Every row belongs to one group in each of 4 separate groupings. Each group adds its own fixed numbers to the row, and there is some noise. The rows also spread widely along 9 directions, which tell nothing about the answers.
Known rows, each followed by its group in each grouping:
0.976	-2.648	1.457	-0.982	-0.392	-0.231	0.099	0.987	0.214	2.613	-0.126	-0.981	1.721	1.384	1.904	0.443	-0.552	0.298	1.836	0.481	1.409	-1.672	0.988	-1.657	0.300	-2.577 -> U P L (3)
-0.737	-0.671	0.239	1.898	-0.627	-1.045	3.535	2.703	0.483	-0.812	0.856	0.426	-1.830	-0.961	1.308	-0.630	-0.338	0.573	0.206	2.366	0.025	0.319	2.515	1.199	0.445	-2.380 -> E N H (2)
2.745	-0.390	2.018	0.793	-1.700	1.360	-0.010	-0.530	0.428	1.312	-2.352	1.957	2.605	2.030	0.664	1.638	-0.364	0.590	2.272	-3.626	0.775	-3.487	1.166	-3.026	2.541	0.158 -> Q R H (2)
-0.480	0.875	0.400	-0.785	0.991	-0.886	-0.180	0.738	1.035	0.122	-1.181	3.386	0.140	2.019	-1.290	0.241	0.881	0.072	2.420	0.082	0.581	-0.396	-1.273	-1.038	2.118	-0.781 -> Q R M (3)
1.233	-0.511	2.040	0.485	-0.811	0.185	-2.017	1.225	-0.257	1.225	-2.155	-0.795	1.195	1.011	1.684	2.513	1.112	0.586	1.472	-2.871	1.117	-3.508	-0.748	-0.700	-0.789	1.765 -> T N M (4)
1.559	-3.508	0.057	-0.671	-0.366	3.034	-0.097	0.848	-0.350	-0.378	1.232	-6.137	0.666	-0.292	-1.004	0.897	-0.730	-1.328	-1.206	-0.197	-3.362	-0.100	0.050	0.018	-2.379	2.350 -> T P V (1)
0.586	1.225	-0.091	0.469	-0.613	-0.948	-0.897	0.546	-1.224	0.761	0.552	-1.336	-1.203	-0.974	4.498	1.139	-0.710	1.317	0.115	0.743	0.764	-1.202	-0.346	0.592	-2.387	-1.626 -> E R L (0)
-2.845	0.336	1.679	0.086	-0.820	-1.892	0.222	2.144	1.555	0.613	-2.023	0.449	-2.287	3.104	0.199	1.631	2.273	1.240	-2.400	1.318	1.617	-0.072	-2.800	1.495	-1.603	2.443 -> U P D (1)
0.613	0.466	0.094	-0.567	0.323	0.079	0.559	0.115	-0.335	-0.347	-0.081	-0.573	-0.947	-0.190	0.877	0.800	-0.425	0.419	0.519	-0.024	-0.852	-0.324	-0.110	0.020	0.350	0.303 -> U P V (0)
-0.047	2.679	-0.049	1.240	-1.282	-1.850	-0.347	0.297	-0.854	1.061	-1.359	1.674	-3.023	-0.369	1.365	0.418	-0.194	2.788	0.759	-1.078	-0.554	-0.421	-0.890	2.525	1.739	0.358 -> U N D (4)
1.418	1.786	-0.295	0.464	0.681	1.865	1.186	-0.826	1.468	-2.025	-0.301	0.228	-0.213	0.664	1.254	-0.226	-1.442	-0.033	-0.917	-1.510	0.034	-0.977	-0.113	-1.770	-1.357	1.429 -> U R H (4)
0.947	-1.013	0.231	0.877	0.138	2.759	3.291	1.875	-0.056	-4.247	1.041	-2.909	0.114	-1.512	-1.226	0.550	-1.012	-0.457	-2.482	0.583	-2.719	-0.786	1.661	-0.815	-1.527	-0.669 -> E N M (4)
2.410	1.890	-1.169	-0.391	1.434	0.915	-1.253	-0.280	-2.159	-1.870	1.159	-1.011	0.907	-1.998	2.384	2.136	-1.603	0.261	-0.051	0.439	-1.234	-1.830	-0.591	-0.967	-1.315	-2.994 -> T N L (0)
-1.385	1.392	0.215	-0.089	1.900	-0.165	-1.993	1.536	1.388	-1.068	-0.093	-0.185	-1.489	0.439	1.633	-0.253	2.043	-1.864	1.700	0.394	0.629	0.657	-2.469	2.283	-2.265	2.991 -> U P D (2)
0.629	0.246	0.434	1.437	-0.089	-0.830	1.954	1.316	0.688	1.079	1.548	-2.015	-1.232	-0.989	5.626	-1.317	-1.459	0.172	-0.078	1.966	1.766	-0.435	1.608	0.295	-3.030	-1.642 -> U P H (2)
0.613	3.386	0.341	2.674	0.677	0.525	0.840	1.396	1.133	-2.829	0.336	-0.258	-2.400	-1.435	4.752	-0.302	-0.446	0.905	-0.413	-0.619	0.703	-0.961	-0.340	1.406	-3.685	1.628 -> Q P H (4)
1.462	-1.154	0.035	0.264	2.491	1.797	-1.898	1.297	0.077	-1.918	1.720	-2.367	1.848	-1.375	1.719	-0.396	0.286	-3.591	3.854	0.000	-0.808	-0.382	-0.018	-0.233	-1.638	0.385 -> T R M (2)
-0.902	-2.419	2.179	2.012	-1.924	-0.901	-0.645	3.095	0.269	1.160	0.531	-3.477	-1.107	-0.649	3.899	-0.565	0.626	-0.699	2.422	1.320	0.125	-0.929	1.721	1.786	-1.760	-0.063 -> Q R D (3)
1.938	0.753	-0.657	0.160	2.477	2.464	-0.597	-0.921	2.455	-0.833	-0.265	0.391	1.317	0.867	-0.419	-2.617	-0.870	-2.571	2.279	-3.110	-1.022	-0.145	-1.111	-0.980	-0.087	3.536 -> Q P D (4)
1.016	-0.075	-0.238	-0.544	0.549	-0.176	4.549	0.261	1.308	0.310	-0.213	1.005	0.754	1.315	-0.517	-0.495	-1.761	0.189	-2.610	1.330	1.135	-0.829	1.354	-2.832	0.177	-2.282 -> E N V (4)
0.600	1.304	-2.249	-1.701	1.177	-0.808	-0.872	-0.280	-0.877	1.020	1.283	-1.186	-0.917	0.019	1.075	0.300	-0.807	0.275	-0.154	1.819	-0.271	1.279	-1.875	0.410	-1.663	-1.284 -> E R V (1)
2.008	4.497	-1.873	-0.301	3.619	1.146	0.333	-0.341	0.423	-4.419	0.498	2.724	0.276	-1.175	0.771	-0.159	-0.912	-0.905	1.477	-1.483	-0.041	0.168	-1.170	-0.378	-0.540	0.078 -> E P V (4)
1.118	-1.770	-1.049	-0.714	0.314	1.344	-0.292	0.274	-0.819	-0.863	2.051	-3.022	0.375	-1.276	-0.495	-0.914	-1.803	-1.123	1.865	1.064	-3.266	0.945	0.839	0.165	0.725	-1.719 -> U R D (3)
0.414	-0.289	-0.316	-1.535	-1.623	0.819	0.627	-0.725	0.667	1.676	-1.213	0.030	-0.441	2.387	-2.121	1.147	-0.649	2.134	-2.148	-1.130	-0.722	-0.567	-1.232	-0.730	0.527	0.621 -> E R L (4)
2.026	-0.895	-0.345	0.138	0.890	-1.534	-1.729	0.973	-0.106	2.829	0.874	-0.732	0.987	-0.292	3.802	0.028	-0.674	-0.021	4.831	0.136	1.696	-0.734	0.234	0.257	0.158	-1.477 -> T P H (1)
-0.242	-1.157	0.184	0.290	0.706	-0.337	3.245	1.450	0.884	0.165	1.712	-3.367	-1.066	-0.403	1.777	-0.775	-1.531	-0.368	-3.557	3.164	-0.101	0.031	0.093	-0.734	-3.500	-0.927 -> T P M (0)
0.893	2.034	0.161	-0.345	-0.269	1.162	1.877	0.056	-0.157	-2.300	-1.484	2.405	0.326	1.601	-1.392	3.008	-0.169	2.517	-2.624	-0.475	-0.268	-1.374	-1.615	-1.900	0.846	-0.746 -> Q P H (1)
-0.104	-0.096	0.066	-2.471	2.126	-0.052	-0.687	0.646	1.217	-0.631	-1.319	1.651	1.137	2.243	-1.556	2.000	1.560	-1.314	1.363	-0.280	1.237	-0.865	-1.610	-1.167	0.960	0.990 -> E P V (0)
0.936	1.329	-0.756	-1.314	-0.528	0.160	0.496	-0.256	0.335	0.863	-1.124	0.941	-1.264	1.006	-1.277	0.688	-0.290	1.773	-0.793	-1.624	-0.817	0.061	-1.230	0.510	0.740	1.542 -> E P V (4)

New rows. What belongs after each?
1.902	1.409	-0.536	-0.666	1.370	0.115	-1.215	-0.618	-0.878	0.868	0.513	-0.599	0.447	-0.579	2.598	-0.354	-1.229	0.298	1.866	-1.004	0.120	-0.651	-1.077	-1.020	-0.991	-1.084 -> U P M (3)
0.269	3.192	0.079	0.107	-0.030	-1.829	0.966	0.953	-0.828	-1.374	-0.288	1.374	-0.909	0.074	2.706	1.972	0.020	0.949	-1.962	2.272	1.734	-0.826	-0.892	-0.213	-1.633	-2.582 -> T R V (2)
0.751	1.100	-0.922	0.358	2.025	1.900	-0.711	-0.041	0.517	-2.749	1.472	-1.677	-1.008	-1.386	1.979	-1.502	-0.950	-1.091	1.533	-0.617	-1.825	1.038	-0.955	0.901	-2.364	1.086 -> U P L (3)
2.274	2.042	-2.511	0.705	3.192	0.748	1.176	-0.594	-0.350	-2.650	3.163	-0.256	-0.057	-3.096	1.287	-3.124	-3.354	-1.673	2.448	0.790	-2.401	1.858	0.373	-0.715	-0.557	-2.961 -> T R M (3)
1.827	2.095	-0.465	0.577	1.943	1.003	-2.903	0.163	0.137	-1.463	0.135	0.035	1.008	-0.633	2.771	-0.177	-0.010	-1.710	3.499	-2.437	0.779	-1.203	-0.883	0.073	-1.755	1.639 -> E R D (4)
-0.623	2.294	-1.207	0.243	1.240	-2.301	3.066	1.011	1.435	0.422	0.481	1.375	-3.090	-0.008	0.961	-1.894	-1.230	1.428	-1.262	1.917	0.524	1.454	-1.164	1.276	-0.479	-0.778 -> T P M (4)
0.692	-1.209	-1.164	-1.189	0.047	-0.441	2.203	-0.063	0.630	2.063	1.543	-0.751	-0.220	0.441	0.485	-1.153	-1.652	-0.009	-0.142	2.569	-0.158	0.851	1.055	-1.170	0.767	-2.887 -> U R H (2)
0.074	0.766	0.663	-0.755	0.925	0.833	-2.796	2.735	-1.024	-2.375	0.062	-2.121	0.337	-0.543	2.093	3.715	2.088	0.206	0.981	0.448	-0.158	-2.119	-1.843	1.088	-2.634	0.287 -> Q P M (4)
-1.189	-0.883	0.919	-1.778	0.103	-0.224	1.252	0.068	2.741	1.754	-2.195	0.558	0.156	4.580	-2.775	0.048	0.892	-0.163	-3.753	-0.012	1.310	-0.206	-3.045	-1.760	-0.958	2.806 -> T P D (3)
-0.418	2.437	1.147	2.810	0.384	-0.442	3.334	1.996	0.682	-3.550	0.434	0.542	-1.562	-0.559	2.907	-0.144	-0.494	0.449	-2.096	2.247	0.695	-0.404	0.082	-0.753	-3.019	-1.744 -> Q R M (1)
0.655	-1.158	-0.242	-0.150	1.228	2.970	0.645	0.484	0.699	-3.619	-0.257	0.899	1.159	0.280	-4.641	-0.385	-0.004	-1.863	1.625	-1.734	-3.433	0.273	0.000	-0.641	2.807	1.322 -> E N D (3)
0.015	0.016	1.366	0.904	-0.988	0.412	1.972	1.716	0.990	-1.545	-1.269	-0.824	-0.789	1.127	-0.247	1.478	-0.088	1.046	-3.277	-0.057	-0.043	-1.300	-0.484	0.164	-1.216	1.308 -> T P D (4)
0.513	1.436	-0.472	-0.729	0.537	-0.380	-0.430	0.499	-1.359	-1.676	0.471	0.200	-0.763	-0.757	0.814	1.166	-0.415	0.704	0.853	1.067	-1.213	0.286	-0.339	0.278	0.315	-1.953 -> U R V (3)
0.240	2.394	-1.486	1.180	0.776	-0.452	3.001	0.330	0.227	-1.617	1.163	1.962	-2.704	-0.817	-0.182	-1.940	-1.859	1.255	0.357	1.713	-1.879	2.021	-0.386	0.406	1.170	-2.093 -> Q R M (1)
0.465	-2.249	1.107	0.187	-0.289	-0.835	3.138	1.952	1.343	0.826	-0.134	-0.052	0.480	0.992	0.532	0.522	-0.861	0.440	-0.149	1.866	1.062	-1.308	1.577	-1.300	1.369	-1.759 -> T P H (0)
0.818	-0.762	0.039	0.739	-0.630	0.951	1.056	0.872	-0.240	0.169	0.879	-2.105	-1.511	-0.455	0.025	-0.413	-0.890	0.842	0.192	0.046	-2.205	0.386	-0.284	0.603	-0.349	0.587 -> Q P M (1)
-0.457	-1.169	1.066	1.082	0.531	1.281	-2.633	1.285	-0.390	-0.629	0.378	-3.987	-1.415	-1.482	2.807	0.657	1.188	-1.415	2.068	-1.152	-1.278	-0.963	-0.531	1.789	-3.170	3.873 -> U N M (0)
1.327	-1.505	0.477	0.449	-0.805	3.545	3.700	0.332	0.348	-2.799	0.279	-1.523	-0.062	-0.241	-3.107	-0.425	-1.470	-0.044	-1.189	-0.947	-3.823	0.358	1.316	-1.033	1.724	0.696 -> U P M (2)
1.943	-0.166	-0.421	0.728	-0.672	1.700	-1.191	1.497	-2.147	-1.204	2.063	-4.731	0.092	-2.737	2.872	0.940	-0.816	-0.511	0.389	0.147	-2.284	-0.482	0.499	1.504	-2.667	-0.698 -> E P D (2)
-2.324	0.136	2.715	0.375	-0.873	-2.078	0.583	2.284	2.578	1.226	-2.688	0.375	-1.106	3.687	1.479	0.977	2.143	0.234	-3.097	0.541	3.578	-1.508	-2.301	-0.326	-3.279	2.569 -> T P D (3)
1.233	0.471	-0.350	-1.023	-0.061	-0.897	0.507	-0.120	-0.025	2.759	-0.192	0.091	0.703	1.217	1.551	-0.306	-1.211	0.685	-0.796	0.169	1.441	-0.788	-0.870	-1.741	-0.838	-1.889 -> E P D (3)
0.682	3.086	1.255	-0.347	0.832	-2.705	-2.263	1.477	0.200	0.536	-2.520	3.541	0.596	1.654	3.314	3.198	1.690	1.110	2.873	-1.525	4.087	-2.973	-2.019	0.174	0.142	0.049 -> T P V (4)
2.303	1.312	-0.543	-0.219	2.077	0.651	0.337	-0.701	-0.487	-2.089	1.081	-0.179	1.036	-1.176	2.503	0.135	-1.809	-1.386	1.672	0.212	-0.093	-0.962	0.858	-2.021	-0.519	-1.983 -> U R V (0)
0.709	1.888	-1.313	-0.855	1.230	1.290	-1.965	0.680	-1.304	-2.975	0.309	0.200	-0.968	-1.532	-0.614	1.676	0.980	-0.229	2.121	-1.085	-2.506	0.473	-1.607	2.248	0.171	1.415 -> E P V (2)
2.423	0.446	-0.547	-0.298	-0.845	1.929	2.341	-1.456	-0.363	-0.308	-0.544	0.598	0.463	0.326	-2.172	0.028	-1.796	0.359	-1.574	-1.220	-2.476	-0.662	0.768	-2.295	1.679	-0.635 -> Q N V (2)
1.480	2.802	-0.886	-0.762	1.888	-1.017	-1.198	2.363	-2.417	-2.257	1.162	0.340	0.466	-2.210	3.092	2.619	0.042	1.388	2.123	1.427	0.640	-1.312	-0.537	0.768	-0.752	-4.398 -> E P M (4)
-0.664	1.200	-0.773	-1.084	1.376	-1.397	-0.401	0.498	1.041	0.577	0.220	0.583	-0.706	1.374	0.704	-0.542	0.075	-0.443	0.355	1.890	1.112	0.426	-1.625	0.342	-0.242	-0.640 -> U R D (4)
-0.450	-1.057	0.053	-0.004	-1.479	0.151	1.013	-0.142	1.416	2.141	-0.937	-0.635	-2.238	1.601	-0.344	-0.131	-0.266	1.090	-1.041	-0.881	-0.435	0.147	-0.424	0.270	-0.193	2.829 -> E R H (0)
0.712	1.205	-0.924	-1.360	4.060	1.831	1.989	-0.776	1.111	-3.469	0.596	1.682	1.582	0.796	-1.605	-0.165	-0.861	-2.233	-1.135	0.678	-0.420	-0.469	-1.154	-3.824	-0.162	-1.009 -> U N M (0)
1.381	-1.504	-1.544	0.254	0.907	0.652	1.081	0.002	-0.310	0.167	1.702	-1.732	-0.574	-1.501	-1.176	-1.903	-2.109	-1.145	1.244	0.636	-3.417	0.835	0.975	0.378	1.739	-0.548 -> T N D (0)
1.071	1.934	-1.456	-1.481	2.461	0.772	1.329	-0.989	0.783	-0.792	1.005	-0.162	0.257	0.854	1.437	-0.188	-1.582	-0.364	-3.077	1.074	0.788	-0.291	-1.902	-2.049	-3.222	-0.781 -> E P L (0)
-0.376	-0.725	-0.665	-1.223	1.126	0.210	1.477	0.646	0.922	-0.544	-0.164	0.867	0.418	1.637	-3.273	0.175	0.366	-1.081	-1.479	1.731	-1.012	0.418	-1.378	-0.656	1.070	-0.283 -> T N D (2)
-1.271	-2.154	-1.791	-1.185	2.649	-0.201	2.201	-0.301	4.208	3.396	1.827	-2.014	-1.824	1.692	0.133	-4.519	-1.110	-2.234	-0.742	2.541	0.839	2.471	-0.239	-0.028	-2.013	2.226 -> U N H (4)
1.122	1.479	-0.113	-0.593	0.590	0.604	-1.034	-1.043	1.165	0.970	-1.622	2.238	0.262	2.025	-0.890	-0.646	-0.176	0.014	1.374	-3.024	-0.369	-0.556	-2.202	-1.011	1.223	2.204 -> Q P D (3)
0.742	1.358	-1.008	-0.931	2.160	-0.079	0.517	2.760	-1.642	-4.570	2.169	-2.547	-0.055	-2.341	1.745	2.814	-0.423	-0.062	-1.837	3.988	-0.794	-0.301	-0.249	0.667	-2.635	-3.831 -> T P V (4)
-0.364	1.127	0.919	1.317	-0.158	-1.034	1.636	2.176	0.544	-1.665	-0.529	1.092	-1.344	0.006	0.575	0.678	0.113	1.030	-0.230	0.566	0.362	-0.766	0.133	0.420	0.026	-0.537 -> T R M (4)
-1.043	1.913	-0.130	2.594	2.257	-1.146	1.503	0.971	3.116	-2.024	0.529	1.340	-2.575	-0.434	2.470	-3.633	-0.493	-2.341	1.449	0.625	0.690	1.408	-0.250	1.292	-1.804	2.524 -> T R D (0)
0.544	-0.788	1.870	2.471	-2.184	1.978	4.981	1.672	1.746	-3.323	-0.987	0.048	-0.751	0.677	-1.064	0.210	-0.907	1.431	-2.546	-1.149	-0.855	-1.362	2.713	-1.171	0.493	0.998 -> E R H (4)
0.836	3.186	0.111	0.714	0.576	-1.994	0.954	1.520	-1.390	-1.388	0.399	1.700	0.087	-0.990	3.650	1.597	-0.468	0.976	-0.269	2.323	2.023	-1.308	-0.303	-0.814	-1.303	-4.733 -> T R M (2)
-0.347	3.366	-2.950	-0.797	1.501	-1.215	-1.498	-1.090	-1.503	1.317	1.096	0.314	-3.804	-1.009	0.955	-0.659	-0.560	1.823	0.707	0.827	-1.816	2.165	-3.468	2.605	-0.683	0.103 -> U N M (1)
-1.572	-2.418	0.011	-0.654	1.590	-0.507	1.427	0.742	3.273	1.785	0.479	0.874	-1.551	1.629	-1.227	-2.986	-0.072	-1.687	2.927	1.056	-0.275	1.854	0.066	0.787	2.001	1.758 -> U P L (0)
-0.023	1.019	0.082	1.357	0.702	-0.824	-0.321	1.744	-0.402	-0.456	0.939	-1.826	-1.185	-1.560	4.322	-0.286	-0.452	-0.336	0.887	1.314	0.657	-0.879	0.525	1.414	-2.360	-0.960 -> U N D (4)
1.263	3.019	-0.662	-0.068	1.446	-0.102	0.241	-0.487	-0.884	-1.317	0.595	0.616	-0.865	-1.067	3.211	0.663	-1.532	1.311	-0.341	0.142	0.008	-0.736	-1.129	-0.270	-1.376	-1.639 -> U P L (0)
1.146	-0.346	-0.054	-0.816	-0.273	0.130	3.106	-0.549	0.649	0.969	-0.439	1.398	1.069	1.908	-1.924	-0.691	-1.560	0.726	-1.389	-0.002	-0.057	-0.374	0.291	-3.296	1.304	-2.371 -> E R M (3)
